The same things were measured in two ways. Each way mixes the same 12 hidden numbers, adds some noise and spreads widely along 6 directions of its own, which tell nothing about the thing.
In the rows, 128 means zero.
Some things both ways: the first way, then the second way.
[106  97 133 150 109 120 134 140 129  83 138 166 114 139 128 109 143 128
 164 163 113 150  94 124 132 138 180  97 152]
[ 88 140  57 155 102 158 111 168 133 127 146 150 124 138  51  99 100  85
 119 149 158 131  92  79 165 140]

[130 160 171 107 107 153 124 147 105 100 149  77 160 167 160 127 145 159
 120  99 146 111 118 138  93 107 109 149 111]
[164 131 178 102 211  88 145 162 101 132 137 111 110  92 181 143 133 166
 146 152 166 113  67 148 113  77]

[104 122  66 165  93 157 158  86 146 165 125 199 133  32 167 118 181 119
 206 101 126 187 100 120 152 129 152  86 166]
[225  86 168  97  80 135 114 109 136 156 136 173 122  71 190 133 124 141
 125 114 124  54 103 128 108  94]

[150 167 167 107 160 119 118 132 141 187 129  63 162 189  96 127  71  92
 107  67 145 125 160 137 115 151 113 113 165]
[224 111 114 113 122  94  60 102 148 110 133 117 165 119 212 141 179 121
 181 159 110  32  86 162 118  67]

[144 135 161 120 132 121 129 162  92  84 141 113 116 155 150 163 128 128
 146 134 144  92 113 136  93 148 152 120 126]
[139 124 122  99 197 123 175 121 112  83 119  80 122  98 216 158 157  85
 115 163 162 125 119 140 102 102]

[151 138 104 121 124 151 150  85 114 167 129 143 137 104 111 143 145  85
 120  85 175 137 123 129 148 133 114 129 149]
[131 197 122 137 120 118  92 187 144 103 184 130 113 124  85 126  85 133
 196 194 135 140 106 130  86 126]

[100 115 143 133 134 111 127 164 134 103 121 113 121 150 140 116 129 127
  73 140 140 109 131 129 134 116  99 144 139]
[148 139 125  81 145 125 203 118 118 105 117  95 129 123 197 172 151 114
  95 159 136 119 106 154 105 116]

[141  74 118 122  89 169 101 112 112 105 126 198 137 143 236 136 176 186
 144 129 135 147 145 156 133 110 103 120 161]
[188  75 123 100 149  99 114 113 121 109 101 100 130 120 211 117 182 116
  97 146 142  69  69 153 134  85]

[126 133 177 101 156 140 114 162 130 113 139  67 143 150 120 122 121 131
  76 125 142  84 125 115 115 118 112 149 122]
[184 129 152 142 107  95  96 139 144 136 118 147 127 142 142 107 142 144
 152 130 113  67  97 155 132  95]

[171 177 176 101 178 152 119 175  93 145 144  22 128 121  77 155 125  98
  76  58 174  86 107 110  79 173 127 119 104]
[158 209 126  85 173 141 171 163 121  93 182  93 111  90 183 163 101 134
 142 198 136 111 105 137  74 133]

[140 159 166  97 113 192 107 124  90 128 138  89 171 123 131 150 100 140
 128  84 143 138 148 143 117 135 110 131 106]
[ 71 122  83 156  80 169 175 139 122 165 127 150 141 137  97 110 106  85
  64  97 163 116 118  68 189 154]

[152 163 178 113 133 152 125 135 160 153 112  42 179 154 130 107 115 129
  78  51 189 137 129 129 118  96  86 164 119]
[167  89 115 166 131 121 109  99 137 149  84 162 135 117  92  81 142  77
  75  63 129  85 125 101 190 119]

[ 86 110 114 160 136 116 164 122 170 150 140 139 158 143 112  84 129  92
 140 115 139 152  84 132 160 110  95 147 157]
[130  91  34 115 161 105 132 142  90  64 136 101 122 158 114 175 121  70
 127 185 165 144  71 105 157  87]

[138 154 158 139 144 142 152 133 155 164 125  87 135 144 114 136 145 101
 115  90 153 123 128 125 142 134  99 120  98]
[176 122 101 113 150  75  50 156 117 121 169 138 147 135  70 109 121 130
 153 133 128 160  81 121 139 139]

[117  95 150 116 121 145 113 152 104  99 136 132 129 166 175 139 159 145
 124 140 137 106 118 143 116 119  99 128 125]
[179 114 175 132 166  57  99 118  87 130  98 143 125 128 111  92 128 153
 116  98 119 131 124 126 163 110]

[ 90 122  83 162 109 108 127 117 110 131 129 173  86  55 127  99 179 118
 129 135 112 187 104 119 145 151 158  86 192]
[187 199 170 119 140 132 190 109 108 184  77 151 127 100 120 160 132 185
 138 110 132  92 100 148 189 122]

[121 135 171 119  91  83 110  86 140 110 102  94 146 141 162 116 137 139
 169 125 134 202  99 124 136 104 155 147 124]
[200 150 124 144 143 100 141 105 147 169  85 126 134 153 152 122 161 141
 150  84 145  78 113 136 167 131]

[147  99 105 151 107 108 142 117 158 150 112 168  82 128 159 134 157 106
 133 122 166 139 138 152 168 133 139  95 183]
[169 144 142  73 173 106 135 141 118  76 165 104 125 101 187 126 137 112
 116 172 126 160 128 149  82 152]

[115 106  83 141 126 104 156  89 154 158 129 167 114 141 104 131 131  80
 129 133 137 149 135 120 176 147 114 125 165]
[180  92 106 135 108  87  32 106 137 108 150 138 173 122 131 102 144  94
 136 117 108  86 119 106 132 111]

[140 147 115 114 168  91 163 115 153 161 141  94 113 172 104 150 134  91
  99 122 151  69 155  95 122 142 118 136 150]
[121 139  98  93  92 123  96 119 168  86 157 140 133  80 140  95 123  80
 133 180 120 137 160  79  54 139]

[119 120 164 129 144  78 137 148 144  66 133 108 112 190 121 120 132 136
  92 177 122 114 123  99 120 132 150 148 121]
[130 137  93 156 121 151 160 110 163 181  75 138 130 127 107 104 159 101
 107  84 164  88 106 103 176 132]

[132 134 139 101 141 142 140 119 122 120 125 106 143 128 121 143 143 112
  61 122 165  94 129 106 138 106  90 176 105]
[107 157  48 132  97 134 114 175 172  79 167  82 131 154 122 139 129  69
 146 216 135 116  72 135  86 115]

[107 136 100 112 109 102 139  92 124 115 152 138 119  60 154 146 178 116
 189 143 113 135  73  96 124 125 173 129 146]
[136 195 128 130  69 132 112 156 168 106 150 168  90 113 122 119  92 133
 233 210 130 131 156 115  87 128]

[157 124 123 112 102 165 128 102 111 145 117 153 139 129 194 159 170 138
 117  92 175 127 147 149 139 108  78 140 128]
[147 138 116 138 113 121 138 126 146 126  98 132 111 121  98 115 130 107
 123 135 146 136 108 123 147 129]

[111 120 128 146 125 160 137 144 131 110 122 144 142  71 157 121 132 142
 143 115 138 138 113 121 120 119 141 124 140]
[107 121 103 131 159 108  88 152 111  95 145 143 157 125 101 103 140  80
 125 149 115 144 127 123 135 105]

[109 141 162 140 105  82 138 128 187 103 135  96 152 184 110  54 147 123
  69 126 144 171  80 121 158  82 128 170 155]
[161 118 120 167 186 124 164 135 109 163  58 131  99 139  97 125 146 121
 113  91 188 108  65 137 219 102]

[112 157 155 124 123 113 135 165 136 120 118  85 116 148 150 142 134 123
 130 120 135  97 134 114  98 128 140 100 117]
[197 165 133 145  97 106  96 142 161 171 118 171 137 110  88 115 135 143
 184 125 111 101  94 134 171 113]

[119 126 161 149 127 104 153 145 138 111 126  69 117 130 133 133 146 119
 171 115 167 127  86 136 118 117 134 138 110]
[156 137  86 144 139 139 226 102 131 149  90 135  93 134  77 156 100  90
  82  78 180 139 121  69 194 157]

[120 135  80 135 135 113 151  71 157 178 139 152 146  99 105  90 165 100
  99  98 137 177 104 105 166 121 104 153 186]
[127 129 103 119 105 153 154 101 123 123  92 147 109 102 123 121 119 102
 104 141 153 111 138  92 134 123]

Other things, the second way, with their names:
q728: [131 128 109 170 101 129  38 118 173 106 152 175 140 115  68  85 117  80
 175 123 132 109 160  97 105 124]
q740: [ 96 134 122  87  95 142 126 135 147 109 172 158 139  95 151  99 119 103
 123 160 129 136 160  91  75 147]
q906: [223 130 173 130  98  98  67 118 168 147 168 166 152  94 150 123 126 154
 180 106 113  58 120 135  97 106]
q748: [205 131 201 108  91 133 163 120 157 164 115 157  89  69 187  97 116 144
 100  97 124  88 138 131  83 141]
q719: [161 132  99 105 198  79  68 146  97  60 151  90 142 163 148 134 158 113
 166 184 127 136  95 173 107 111]
q402: [183 100 106 113 128  82 107  95 108 127 122 128 145 133 136 131 125 135
 110 110 127  76 108  91 135 100]
q620: [172 120 148 133 108 104 191 106 122 186  70 152 126 147 126 113 142 134
  72  59 126 118 123 122 197 146]
q134: [110  77  89 101 179  79  57 151  88  70 165 109 154 149 139  85 146  85
 105 152 139 167 123 111 110 132]
q432: [168 137 145 143 202  66  76 142  86 150 101 134 146 136  92 111 155 158
 168 109 138 133  82 151 185 100]
q686: [138 134  64 140  95 136 104 142 150 109 137 121 126 115 121 110 113  77
 103 167 116  59  90  92 124  92]
q129: [185  63 129 145 103 123 166  77 124 140  45 135  96 117 132 103 134  80
  39  69 145 102 123 112 171 120]
q966: [159 143 146 129 175 120 180 140  79 162 102 125 125 104 133 123 116 122
  60  86 117 105 102 118 183 117]
q851: [100 132 133 102 147 132 140 184 127  90 186 117 115 102 139 121 105  93
 107 171 136 161 116 128  57 133]
q401: [131 105 129 119 197  94 185 104  66 157  76 112 146 127 116 114 145 105
  25  56 135 154 121 106 191 139]
q847: [116 135 156 125 185  86  98 161  84 124 144 135 162 123 147  98 151 122
 139 134 119 157 126 142 160 120]
q768: [153 201 139 169 173 103 119 170 103 141 108 120 139 143  81 132 134 150
 161 147 129 118  64 165 217 108]
q328: [161 121 111 154 107 141 203  91 143 153  65 126 116 133 118 151 140  90
  85  83 159 107 110 124 185 130]
q333: [155 118  92 106  72 137 171  98 156 125 107 127 106 139 104 144 125 115
  95 128 168 135 106 109 120 161]
q296: [131 132 150 121 190  84 119 133  98 152 130 135 155 132  97  82 141 141
  96  71 145 177 131 116 164 177]
q25: [168 119 198  98 111 153 227 120 150 169 124 161  90  83 239 136 125 145
 105 101 162  84 145 126  85 124]
q464: [102 151 151  87 174 138 229 148 105 142 124  98 114  68 160 144 121 124
  59 139 168 157  90 111 119 130]
q630: [134 181 121  92 176  91 185 143 105 118 119 111  84 119 124 132 102 158
 153 171 172 185 126  88 120 153]
q71: [105  95 130 113  87 172 176  97 145 147  86 167 115  80 159 110 142  77
  92 111 162 122 162  97 111 128]
q841: [135 128 116  71 135 120 151 118 137  92 155 134 123 104 146 135 128 103
 122 156 143 168 152 109  62 152]
q181: [155  78 129  83 173 110 182 110  94 107 122  80 156 112 239 151 174  90
  45 126 140 109  92 144 140 109]
q125: [143 142 136 158 116 149 172 127 139 165 119 164 110 110 110 110  99 109
  99  78 153 101 140  87 163 148]
q240: [155 135 155 160 194 104 106 145  96 146 111 134 133 144  91 120 140 145
 150  93 168 135  97 157 172 126]
q358: [152 152 117 108 126 119 180  76 162 121 101 126 130 121 157 119 150  94
  98 111 125 116 176 111  95 152]
q477: [128 132 151 113  56 138  93 124 159  87 150 183 114 129 126  91 118 118
 167 167 130 148 182 132  70 162]
q716: [168 157 179 129 164  81 107 146 107 143 135 148 102  99 124  79  99 162
 146 108 141 149 140 102 134 154]
q993: [201 138 183 156 188  25  54 172 103 165 127 136 126 139  67 111 122 205
 203 106 142 134  57 148 165  85]
q934: [103 150 123  92  71 187 211 106 146 119 157 160 122 106 167 159  98 112
 106 144 159 107 171  87  81 158]
q935: [159 145 155  90 191 104 160 136 112 151 117 112 131  96 182 138 159 142
 127 132 134 121 101 155 101 107]
q870: [110  86  40 110 130 103 103 134 137  50 132  90 124 163 137 128 151  60
 129 202 164 145  90 119 104 105]
q388: [188 175 173 137 148  86 107 143 132 122 130 138 116 125 153 111 129 159
 182 146 118 109 125 153 140 122]
q727: [154  51 123 164  55 125  72 125 136 159 127 172 163 125 140  87 138  82
 104  83 114  74 117 112 159 104]
q142: [128  99  96 181 170  83  88 171 117 121  87  84 135 175 105  88 174  77
 104 135 148 138  49 165 201 106]
q393: [196 157 169  94 141  98 190 113 101 187 101 129 129 130 174 145 142 198
 123  91 150 108 106 138 163 153]
q390: [160  96 170  95  51 152 192  83 146 128 124 168 101  95 177 132 100 122
  68 107 139  91 166  97  79 140]
q145: [176 105 128 100 160 128 124  75 145 142 126 129 172  66 214 122 179 102
 110  93 143  63 136 107 121 111]
q387: [225 140 152 107 155  83  75 147 132 147 150 123 151 117 182 126 165 168
 182 139 126  83  67 171 136 111]
q520: [134 169 164 106 209  81 181 174  78 155 123 125 101 138 101 121 107 184
 126 121 166 189  95 125 163 152]

Some of these things the first way, each followed by its name:
[130 141 163 119 166 122 161 150 105 119 163 105 113 202  82 164 136  89
 107 159 133  42 136 124 125 150 121 120 102] => q993
[114  97 131 139 109 118 138 158 111  74 130 132  95 158 159 163 130 132
 170 154 132 116 121 132 107 156 146 108 116] => q906
[116 155 138 105  87 150 130 122 138  86 130 119 179 119 202 129 159 166
 105 107 132 159  99 111 124  92  82 189  90] => q71
[118 141 100 137 101 129 154 119  93 117 137 159  88 117 145 147 174 126
 133 142 143  99 155 134 126 129 144 102 150] => q464
[132 145 153 118 114 140 104 102 102 146 127 113 126 109 149 152 154 134
 150 112 116 168 135 140 140 146 126 108 120] => q393
[129 123 150 123  76 134 102 101 146 129 127 134 152 104 186 110 145 145
 151 104 137 193  99 162 167  95 123 144 159] => q477
[ 83 100 111 110  75  66 131  96 141  71 136 139 120 180 197 120 217 150
 128 178 118 154  73 102 135  87  98 180 112] => q630
[120 132 102 133 113 144 155  90 129 135 122 136 127  44 153 144 182 124
 114 111 162 149 105 121 167 105  94 171 116] => q328
[144  91 141 148 153 156 130 132 114 120 134 171 129  69 141 137 158 125
 146 128 133 152  81 124 145 156 138 117 137] => q719
[131 113 109 129 148 116 148 160 138  76 143 121  98 159 146 168 133 144
 103 150 121 104 140  96 107 177 112 145 105] => q145
[119 127 205 120 132 122 109 187  97 105 139  69 133 205 133 136  95 124
 158 124 142  86 125 169  88 132 140 100 136] => q390
[134 121 139 121 107 159 128  65 123 141 134 146 169  86 190 131 172 157
 177 108 143 161 109 148 154  86 108 165 135] => q870
[152 136  98 101 136 113 152  87 157 164 152 111 112 154 101 148 166  86
  79 113 159 103 128 102 162 134  97 150 140] => q716
[112  98 151 139 127 122 137 126 142  96 144 154 127 131 140 122 146 130
 169 169 105 142  90 122 150 130 165 116 131] => q134
[176 120 170 150 147 160 134 148  89 111 144 156 116 125 104 158 118 111
 151 123 140 133 109 161 144 182 164  91 131] => q240
[109 175 125 111 145 148 162 104 169 174 142  97 162  94  68 129 103  72
  90 100 132 115 130  92 168 117 109 149 117] => q727
[115 118  89 133  83 165 132 103 118 113 127 194 117  42 181 152 153 142
 164 134 116 157 132 121 153 132 149 106 144] => q847
[136 130 135 115 145 176 130 114 134 170 112 102 140  76 158 160 135 131
 101  93 159 104 174 124 149 116  76 140 111] => q620
[153 121 160 126 136 182 105 180  94 137 100 122 151 171 149 139 101 119
 107  74 176 112 149 149  86 151 107  80 133] => q966
[126 128 154 132 129  85 150 134 150  96 133 102 142 190 100 113 106 102
 129 129 150 144  86 121 127 129 144 153 135] => q728
[128  75 116 126 148 132 130 150 111 114 122 166 127 201 135 129 120 111
 118 140 157  92 141 121  96 147 124  98 171] => q686
